The same things were measured in two ways. Each way mixes the same 9 hidden numbers, adds some noise and spreads widely along 5 directions of its own, which tell nothing about the thing.
(in the rows, 128 means zero)
Some things both ways: the first way, then the second way.
[112 106 116 130 148 120 136 150 166 126 122  91 106 121 111 146 136 162
 126 130 141 106 154 101 135]
[108 136 117 103 159 140 130 154 160 112 130 142 108 171 195 142 167 115
  87 122]

[152 131 115 119 139  92 134 151 126 118 142 136 118 120 137 146 140  77
 139 137 118 130 135 113 142]
[133 105 130 114 123 134 146 118 145  97 109 148 116 156 175 110 143  84
 109 117]

[133 126 120 112 141 121 123 139 126 149 129 120 135 149 157 154 147 126
 139 151 108 127 115 101 128]
[114 111 123 132 112 140 129 143 131 132 123 117  90 152 117  79 103 101
 102 110]

[126 108 138 145 130 142 127 115 102 105 116 122 117 109 135 102 108 137
 120 113 125 126 139 141 122]
[134 141 161 133 112  93  80 112 157 119  61 156 137 154 141 141 101 103
 125 124]

[124 143 156 119 153 161 128 113 115 117 133 102 101 121 185  98 115 122
 135 126 136 133 146 143 131]
[131 143 177 143 117 107 142 137  85 163 100  74 118 128 111 142  95 140
 121 125]

[138 118 148 112 160 126 106 111 123 106 113 101 125 145 124 135 102 171
 112 120 159 115 116 138 163]
[101 127 105 146 143 127 110 128 151  96 124 116 115 125 177 139 155 113
 109  83]

[162 160 120 143 119 131 109 133 152 138 139 161 114 164 110 128 122 129
 134 141 142 142  98 137 142]
[116 126 143 107 118 103 157 134 136 223 172 151 133 150  73 168  83 141
  55 168]

[149  97 134 135 135 112 129 141 121  95 157 139 137 103 114 161  87 117
 125 121 131 109 137 142 142]
[110 102 140 121  97 122  56 112 167 127  67 146 134 161 135 146  94  79
 104 140]

[158 102 108  65  87  39 147  82 132  78 121 158 151  57  69 120 109 142
  82 104 101 114 152 152  85]
[126 155 120 102 127 121 208 101 126  94  95 149 138 106 164 158 151 115
 132 107]

[109 113 142 147  90 137 141 135 121 132  95 126 108 150  94 138 108 155
 141 127  88 148 135 122 114]
[140 140  98 118 105 140 129 133 160 102  83 105  63 145 114 136 128 105
 148 104]

[152 128 154 125 151 137 112 110 114 126 131 139 140 128 148 102 110  93
  92 131 123  97 109 132 137]
[126 130 149 137 147 118 166 116 119 104 127 112 127 151 196 143 157 138
 107 117]

[135 155  99 105 136 106 130 124 152 150 146 129 110 117 159 122 162 128
 130 126 141 134 118 111 101]
[ 96 145 156  68 147 107 186 128 159 136 153 187 125 180 188  90 150 160
  85 102]

[129 149 141 111 126 166 128  92 136 150 121 123 114 145 137  89 148 148
 108 145 145 129 140 139 109]
[149 163 117 140 128 105 142 125 150 107 103 100  82 119 114 147 127 122
 136 103]

[137 136 161 140 126 145 111  95  97 113 114 143 124 144 145 123  86 133
 131 102 126 134 100 158 143]
[116 123 157 107 137 101 166  94 149 124 139 148 131 158 184 132 157 140
 102 108]

[ 82 124 124 167 127 151 113 158  96 181  84 107 115 166 149 162 187 112
 162 119 129 118 115  73 166]
[122 122 176 144  81  51 107 102 154 151 146 161 132 158  78  95  72 108
  88 154]

[103  94 146 155  79 154 101 117 122 164  97 156 185 125  89 143 118 160
  94 113 102  62 103 114 128]
[120 112 134 121 117  84 111 144 172  87 172 105  82 146 171 111 177 119
 112  90]

[151 111 141  91  96 124 121 151 138  94 160 132 162  88 110 146  93 141
 125 158 114 106 171 151 137]
[109 121 158 128 154  99 109 137 141 143 142 114 116 130 160  97 131 117
  79  93]

[108 151 137 145 103 181 118 159 120 163 149 122 113 122 133 115 158 116
 139 138 170 123 156 123 132]
[169 112 139 160 110  82 125 125 158 115 150 126  93 164 129 136 160 102
 122 130]

[138 129 139 109 116 131 120 129 158 128 131 126 136 121 114 112 109 153
 101 146 113 107 133 127 116]
[ 96 160 139 101 132 102  89 166 161 125 110  89  81 117 138 109 116 152
 115  60]

[172 147 129  69 138 135 130 147 136 144 252 139 146  72 136 128 132  94
  90 160 216 111 155 154  90]
[ 84 121 137 142  69 117 116 173 106 159 153  75  91 143  88 108 101 140
 120 115]

[ 82 135 104 156 121 143  88 150 123 171  60  89 112 174 147 131 175 197
 155 118 126 131  90  75 151]
[140 158 121 176 151 120 212 130  95 135 152 139 135 144 148 147 154 141
 111 127]

[129 149 132 120 132 177 114 118 137 146 145 122 128 143 173 134 145 153
 150 152 149 125 141 138 139]
[122 142 149 130 139 102 113 119 148 129 109 110 100 129 135 112 114 119
 109  95]

[134 116 147 145 137 158 103 118 116 120 106 121 129 174 125 153 107 171
 144 134 138 128 113 141 173]
[ 93 155 115 147 131 123 113 130 127 115 105  82 109 103 134 138 118 121
 119  87]

[115 100 186 142 144 135 141 166  83  92 118  77  88 140 123 140  59 119
 142 119 111 154 142 128 148]
[125  77 131 142 101 147  95 144 146 154 139 127  97 202 132 115 124  97
  91 143]

[ 95 133 149 143 116 163 129  92 127 166 107 133 120 131 137 113 142 137
 112 103 133 102 124 122 111]
[149 121 166 118  94  71 143 115 149 170 153 128 111 160  82 165 104 131
  93 166]

Other things, the second way, with their names:
<8>: [105 107 127 128 117 156 135 145 117 114 114  79  87 151 157 110 146 106
 121 106]
<954>: [ 87 121 146 112 106  64 140 137 158 108 199 142 126 135 158 107 159 130
  87 109]
<723>: [140 131 153 101 125 135 178 129 125 137 113 128 104 188 146 145 129 125
 103 168]
<396>: [137 137 124 124 113 108 176 120 119 104 110 116 123  97 143 149 148 113
 139  94]
<88>: [ 83 114 104 100 101 143 119 159 154 117 140 107  84 141 131 102 127 116
 105  96]
<170>: [102 140 141 114 102  98 116 164 136 187 149 113 114 136  80 162  99 133
  84 148]
<921>: [ 90 140 138 107 123  74 142  95 175 135 150 181 140 119 125  98 109 119
  85  92]
<234>: [174  84 115 159  98 102 154 109 158 107 166 133  90 151 113 116 152  74
 116 131]
<109>: [ 72 113 137 128  91 105  81 136 172 132 142 156 117 183 131  91 105 128
  90 116]
<672>: [108 152 141  94 132 127 123 157 140 165 101 138 112 160 123 147 101 128
  89 144]
<252>: [108 100 143 115 110 105 121  90 169 137 142 153 129 162 127 123 111  95
  75 146]
<545>: [123 102 142 114  96 153 130 172  92 148 111  53  78 148 113 126 109 108
 114 137]
<148>: [112 145 109 124 163 149 174 102 140 143 114 144 134 146 162 184 134 142
  93 124]
<695>: [104 108 126  93  85 118 142 112 165 132 144 118  82 154  97 101 108 108
 103 127]
<16>: [154 155 131 121 121  98 134 112 149 111  70 118 110 105 126 160 116 126
 149  86]
<932>: [126 144 128 145 119 121 175 100 121 132 107 128 119 131 122 137 123 122
 129 109]
<716>: [132 110 183  99 116  76 145 121 129 149 152  96 108 133 125 120 123 123
  91 129]
<161>: [121 152 134 140 158 115 162 165 109 114 141 114 120 133 183 135 174 121
 106 110]
<417>: [136 103 163 103 104 126 135 133 128 185 125 120 118 183 109 166  98 120
  84 183]
<401>: [142 159 140 100 132 101  96  69 205 125  31 201 146 163 136 187  84 118
 117 137]
<241>: [ 90 139 163 125 151  64  90  94 197 110 137 204 149 156 180  72 118 127
  73  84]
<81>: [149 122 142 116 140 119 123 144 134 125 104  96  89 119 136 109 121 103
 110  91]
<1126>: [107 120 124  97  88 117  98 124 173 111  96 112  92 146 133 148 133 108
 133 111]
<890>: [175 135 127 119 121 112 162 104 168 114 111 127  82 166 129 162 141 122
 133 131]
<751>: [191 118 117 144 125 144 104 117 146 110  50  97  85 143 108 169 104  56
 130 153]
<572>: [132 136 130 185 132 147 167 143  72 156 134  65 110 140 119 151 119 137
 110 138]
<362>: [ 91 183 173 137 133 107 152 129  82 143  85  90 137 118 137 134 101 150
 121 118]
<838>: [ 92 114 166  79  78  99 131 147 138 149 140 103 101 159 137 126 131 154
 119 113]
<450>: [187 108 104 130 133 165 197  69 153  65  81 125  88 187 199 177 193  95
 154 131]
<1056>: [149 143 133 126 121 140 149 152 110 133  80 122 107 157 130 151 124 100
 127 145]
<539>: [166 103 112 148 111 124 120 108 155  75  89 118  90 135 132 117 135  55
 134 121]
<711>: [193 145 137 169 118  93 146  31 169 132  61 158 137 154  83 221  87 101
 130 181]
<609>: [145 129 120 119 110 155 163 143 101 178 106  53  72 113  63 153  84 123
 117 126]
<803>: [132 111 148 120  94 113 155  83 132 152 122  94 108 147 101 170 110 114
 110 156]
<840>: [ 53 165 139 114 126 115 138 168 116 140 132 125 126 124 153  94 120 161
 106  73]
<283>: [129 100 115 119 122 129 139 149 133 100 136  98  89 110 166 105 171  88
 124  70]
<680>: [167 113 128 154  94  90 156 116 136 115 161  87  85 137  90 155 139  88
 118 161]
<765>: [148 137 136 182 143  87 156  99 136 105 149 147 136 161 149 150 151  95
  95 162]
<411>: [127 130 132  98 128 147 162 110 137 122  84 135 121 155 156 150 126 110
 113 134]
<956>: [149 114 142 145 100 102 116 109 140 114  90 111 110 134 130 138 129  97
 143 106]
<519>: [149 122 139 157 103  82 120 105 141 128 132  97 107 123  88 154 115  84
 108 148]
<163>: [ 90 154 152 108 123 140 164 164  86 151 110  84 100 135 135 115 120 136
 115 116]
<733>: [ 89 105 136 143 121  99 108 154 134 148 192  91 103 132 125 104 129 122
  72 106]
<315>: [122 127 126 141 114 112  94 134 167 144 126 150 106 168 104 121  95 114
  92 133]
<659>: [159 133 142 157 181 128 179  53 146 135 117 151 140 181 161 175 121 125
  76 165]
<668>: [127 151 135 160 134 109 151 101 120 168 104 138 149 108 108 157  86 141
 106 103]
<1086>: [145 124 138  92 110  94 146  89 180 122 109 128  98 133 133 154 130 126
 125 102]
<492>: [183 107 100 153  98 126 124 128 157 101 110 103  78 154 111 181 149  78
 142 147]
<754>: [113 128 171 108 106  89 136 156 130 145 140 155 130 168 156 112 138 139
 106 123]
<741>: [ 92 117 134 102 131 128 102 116 170 104 109 137 107 152 166  94 121 105
  94  96]
<771>: [ 92 133 142 126 136  91 131 116 138 152 152 118 141  97 132 136 114 127
  75 103]
<944>: [108 118 122 120 115 109 118 119 148 102 124  96 116 113 150 161 145  98
 112 114]
<685>: [110  93 125 113  89 102  91 182 147 141 166  99  86 109 104  92 123  98
  99  85]
<964>: [133 149 123 129 147 131 170 129 144 139 128 174 129 186 157 160 147 122
  98 154]
<745>: [104 128 138 113 104  92 139 123 144 120 148  98 107 125 146 151 150 142
 116 101]
<245>: [105 151 110 120 126 131 107 129 164 154  90 158 125 148 108 155  85 118
  94 131]
<965>: [106 128 174 119 158  86 124 118 143 114 138 157 140 147 191  74 131 121
  75 101]
<328>: [163 102 109 133 111 150 108 166 117 109  88  51  73 106 119 158 132  69
 135 115]
<430>: [102 123 149 122 154 126 193 141  91 138 172 101 136 143 200 149 178 149
  88 116]
<902>: [102 121 154 116 127 118 110  98 160 105  88 160 133 172 183  99 116 124
 109 101]
<97>: [159 131 163 126 130  98 160 102 116 114  93 116 121 113 138 119 117  93
 122 122]
<119>: [111  99 165 115 119 116 164 122 110 126 148 103 117 144 168  99 144 113
  96 113]
<346>: [ 95 123 112 129  92 124 136 122 156  88 131 148 110 166 156 116 152 105
 124 120]
<871>: [105 150 165  96  95  63 146  84 155 163 126 129 133 105  82 148  73 156
 101 115]
<169>: [101 116 159 103 115  93 141 129 142 129 160 125 113 153 151 103 132 133
  87 119]
<689>: [138 133 136 151 144  86 139  84 179 103 138 170 118 169 165 117 152 117
 105 111]
<899>: [129 157  81 120 131 148 157 136 159 103  93 157 109 147 143 167 136 111
 121 127]
<150>: [136  99 145 113 127 114 106 122 149 156 122  99 102 127 107 138  97  88
  74 136]
<1029>: [131 146 128 117 126 124 120 150 133  72  70  95  94 121 174 129 144 113
 151  82]
<461>: [172 117 118 178 125 102 168  91 134 136 154 137 128 143  94 179 124  72
  87 188]
<558>: [102 125 129 141 115 123  87 123 142 186 111 102 127 126  81 181  67 124
  81 140]
<895>: [119 126 126 144 113  89  73 130 172  94 109 138 106 122 117  84 102  74
 108  98]
<35>: [144  93 112 135 109 126 155 117 150 143 160 144 120 171 127 182 145  98
  88 170]
<1100>: [144 145 138 116  90  76  95 137 147 119  74 101 114  83 108 178 119 107
 155  91]
<176>: [112 134 149  90  99  94 113 165 160 141 128 122  81 148 127  97 128 142
 123  83]
<942>: [106 176 171 124  95  65 179 137  84 138 129  86 140  92 124 162 123 176
 143 101]
<806>: [124 125 172 110 124  99 156 112 127 180 148 126 128 157 101 143  87 128
  65 175]
<548>: [123 147 145 166 112  88 165  66 124  97 108  94 132 108 147 167 142 145
 152  93]
<326>: [167 137 121 142 116  97 141  88 169 118  91 150 106 128 101 140 104 105
 134 104]
<382>: [156 115 110 140  74 136 145 143 104 140  95  26  67  94  82 182 131 116
 172  94]
<196>: [111 144 136 101  94 103 194 152 125 136 170 113  91 152 122 128 145 156
 116 126]
<877>: [162 102 148 164 109 138  93  95 114 133  45  97 120 134  99 144  71  54
 118 154]
<482>: [134 109 164 138 116 120 116 182 101 215 146 133 127 172  94 130  88 116
  71 167]
<442>: [ 65 127 147  99 113  95 131 139 148 134 170 149 136 146 149 104 123 129
  66 125]
<1072>: [185  86 119 131 100 136 129 137 124 116 106  85 102 144 130 201 143  71
 121 166]
<1014>: [ 78 119 125 138  64 116  87 159 120 166 142  69  99 124  54 137  71 110
  97 146]
<335>: [135  97 138 128 121 125 129  80 158 133 111 140 124 156 119 137  94  84
  82 156]
<692>: [ 85 162 167  82 111 102 106 137 151 111  65 139 121 149 165 105 108 152
 134  86]
<557>: [164  93 126 141 103 125 119 130 137 105 115  70  69 146 117 134 134  76
 128 133]
<183>: [121 140 152 115 103 129 142 144 112 141  83 114 104 150 123 108 107 121
 135 118]
<845>: [144 132 153 114 129  98 135  96 160 102  98 117 100 151 158 138 138 118
 123 115]
<636>: [146  90 132 147 139 155 151 134 105 161 134 117 126 176 155 170 142  97
  80 168]
<178>: [111 139 122 134 114 106 141 112 148 138 122 138 130 119 125 147 117 140
 120  91]
<473>: [100 136 137 142 116 107 102 143 150 131 127 170 138 175 151 126 121 121
  95 134]
<981>: [136 108 142 127  62 122 120 125 118 132  82  88 100 142  99 154 100 114
 152 127]
<911>: [ 72 168 190 120 125  75 193 119  94 192 181 103 141 147 125 151 106 216
  81 136]
<653>: [ 96 115 178 109  87  57 104 158 139 154 189  92 101 135 104 103 118 126
  82 130]
<506>: [167 104 159 151  84  92  98 121 117 149  97  91 106 113  63 125  73  68
 116 143]
<80>: [123 110 163 100 134  90 112  95 199 177 146 205 123 199 128  94  97 120
  58 134]
<403>: [117 146 151 122  90 103 150 154  93 166 126  65  90 100  61 119  81 124
 116 120]
<479>: [162 162 132 173 117 118 114  78 114 114   8  96 127  84  77 168  55  76
 155 127]
<149>: [131 131 104 142 118 147 130 115 146 157 102 126 118 165  90 204  89 109
  90 184]
<345>: [119 136 119 112 117 118 194 119 135 168 160 120 109 141 112 173 134 160
 102 127]
<526>: [116 129 161 140 119 113 103 126 144 140 104 133 114 188 139 114 104 129
 106 131]
<998>: [ 89 156 121 124 127 128 147  92 149 131 106 132 130 146 132 165 106 141
 101 135]
<95>: [145 122 130 144 110  99 109 110 161  90 104 143 115 142 135 122 126  78
 119 125]

Some of these things the first way, each followed by its name:
[131 151 151 117 191 160 108 130 126 145 138  88 102 172 167 145 149 127
 139 140 198 120 125 122 184]
<733>
[121 152 132 142  84 124 111 124 143 155 106 167 136 144 124 148 121 129
 141 110  94 114  93 118 134]
<1086>
[129 116 152 119 165 128 137 111 141 133 115 103 104 154 116 127 116 140
  99 128 137 116 124 115 127]
<149>
[143 150 151 136 114 171 105  64  80 156 104 169 143 171 148  99 137 119
 111 126 133 132  86 153 129]
<234>
[150 134 142 110 169 109 149  91 124 101 128 122  90 133 157 115 110 104
 124 119 122 147 133 142 121]
<411>
[160 124 171  92 161 117 123 101 132  87 135 111 121 137 115 124  65 150
  98 129 144 122 125 159 146]
<558>
[122 150 184 102 134 139 129 151  84 107 144  89  89 126 134 141 102  98
 151 114 180 150 162 150 172]
<548>
[113 110 104 119  75  81 111 144 122 124  77 128 144 139  81 189 136 186
 161 111 103 131 117 108 157]
<921>
[129 120 114 116 115 119 141 150 146 122 148 113 109 100  98 115 133 147
 114 139 145 132 162 124  99]
<964>
[136 207 127 109 168 141 123 134 159 162 165 107  58 166 171 127 165 119
 156 127 218 163 120 126 146]
<345>
[153 122 153 124 161 146 122  96 121 101 142 127 126 124 160 107  86 132
 109 128 133 117 124 157 130]
<636>
[152 125 148 126 140 130 124 130 127 134 146 137 127 157 109 157 109 119
 119 140 146 124 114 132 145]
<998>
[128 131 149 154 131 130 122 120 101 130 125 144 115 133 147 128  99 101
 129  97 118 129  95 130 128]
<981>
[118 135 134 152 126 158 123 103 118 179 120 154 130 186 148 185 149 131
 158 124 128 129  91 117 142]
<695>
[134 103 136 144  94 108 136 154 101  88 128 134 116  82  84 102  86 113
 111 111 112 136 151 141 111]
<754>
[121 115 135 151 137 179 121 116 110 123 131 120 122 136 160 136 125 154
 152 132 144 128 145 144 144]
<362>
[113 120 148 160 168 167 101  48  99 161  61 138 144 209 195 158 133 156
 143 107  96 106  56 119 164]
<335>
[141 143 127 128 103 193 114 108 134 168 177 173 162 121 137 140 164 120
 126 155 178  94 150 153 132]
<519>
[141 114 155  93 141 133 129  54 141 115 110 140 157 125 152 126 104 151
  99 129  93  88 129 149 122]
<150>
[135 119 139 126 150 128 120 102 132 123 129 131 130 130 121 157 126 135
 121 112 166  96 132 138 163]
<944>
[171 123 129  96 109 111  99 102 137 108 142 166 177 119 100 149 103 155
 105 136 140  95 116 160 152]
<771>
[126 127 161 137 159 182 127 129 102 133 152 102 108 137 174 110 112 120
 126 140 150 134 136 138 122]
<526>
[137 107 137  99 164  84 149 141 121 100 138  94  98 114  99 159 130 106
 119 121 168 123 165 120 156]
<442>
[124 117 135 123 148 128 101  94 135 126 115 123 147 121 152 138 111 171
 113 102 136  86 100 128 143]
<430>
[138 122 139 110 140 128 127 114 121 137 151 134 141 130 138 171 132 118
 131 128 151 107 131 132 144]
<252>
[152 145 107 119 120  92 117 172 151 120 140 132 115 128 104 152 142 110
 142 140 146 131 134 114 161]
<685>
[142 120 136 116 176 143 106  63 104 126  96 124 144 143 188  97 139 131
 100 126 120  99 102 131 142]
<965>
[112  76 162 141 123 137 135 119  88  92  81 113 141 130 149 159  85 133
 152 123  51 115 146 128 154]
<877>
[125 120 143 153 134 146 110 115 101 132 111 142 141 152 168 166 117 118
 157 115 107 113 103 127 166]
<119>
[151 137 142 122 192 161 113  51 113 137 127 134 128 175 197 130 129 144
 122 126 155 123  88 151 142]
<741>
[110 147 150 156 129 198 128 105 111 179 121 137 111 167 142 127 175 101
 134 133 167 118 140 126 147]
<680>
[138 111 149 128 158 140 112 114  93 138 142 120 135 145 132 133 108 137
  99 121 164 119  93 133 128]
<109>
[112 126 160 128  73 124 120 122 121 108 106 136 129 114 103 139  64 173
 138  94  95 131 125 149 122]
<382>
[153 157 126 127 149 117 119  77 107 102  99 139  90 149 146  96 132 123
 132 104 153 157 110 156 149]
<396>
[106 110 113 129 110 126 127 127 164 139 124 119 128 110  94 147 136 191
 119 114 149 100 144 116 117]
<170>
[102 130 101 127  94 101 121 122 157 117 105 126 115  83 108 126 140 177
 132  87 142 109 147 124 127]
<1100>
[143 141 168 102 110 111 158 159 120 118 167 134 110  99 121 127  95  48
 122 137 102 134 159 131 109]
<450>
[105 101 149 130 135 127 164 115 127 132 110 111 106 111 133 119 122 107
 110 120  83 113 155 106  94]
<723>
[134 154 129  95 112  89 123 124 146 144 125 142 128 125 121 146 141 111
 124 115 128 113 116 115 135]
<871>
[135 128 149 125 133 147 141  97 124 116 163 138 110 113 125 139 100 139
 124 108 174 129 146 167 118]
<1126>
[137 152 108  90 183 119 132 102 161 144 156 109 109 100 187  94 176 107
 100 133 165 102 142 111 108]
<1029>
[ 65 133 114 164 130 140 123 174 127 157  69  81  89 156 178 178 187 128
 209 115 103 125 147  65 185]
<506>
[130 112 148 119 123  99 135 131 125 115 119 124 118 117  84 138 105 121
 103 110 131 112 133 124 133]
<35>
[112 133 137 130 103 134 124 160 112 120 136 115 114 106 138 148 119 129
 162 117 134 134 153 131 145]
<956>
[126 125 133 124 174 143 127 106 102 127  89  89  94 169 152 122 164 131
 137 137 154 141 141 118 164]
<895>
[129 114 155 113 106 123 120 100 124 123 132 145 152 104  98 139  95 146
  97 101 142  93 125 150 124]
<745>
[153 133 103 117 138 117 115 118 160 134 141 137 129 141 120 127 132 170
 110 142 147 127 105 128 115]
<245>
[129 121  89 128 118 126 133 139 185 145 159 137 131 101 125 139 148 162
 124 143 132 104 144 113  95]
<672>
[101 104 150 118 139 130 140  99 130 139  92 109 130 132 143 146 130 138
 120 116  93  95 138 107 127]
<806>
[123 108 139 122 150 122 140 117  92 124 134 104 105 129 116 147 130 134
 122 107 177 138 139 132 130]
<346>
[149 133 150 116 167 127 110 117  88 104  99  99 105 163 144 108 122 120
 124 134 149 147 119 135 171]
<241>
[134 137 119 147 129 127 116 100 144 136 104 147 117 143 137 105 122 147
 115 112 110 123  93 123 115]
<401>
[108 133 157  68 125 128 144 146 113 123 141  67 101  97 131 120 137 134
 126 136 160 135 192 127 124]
<689>
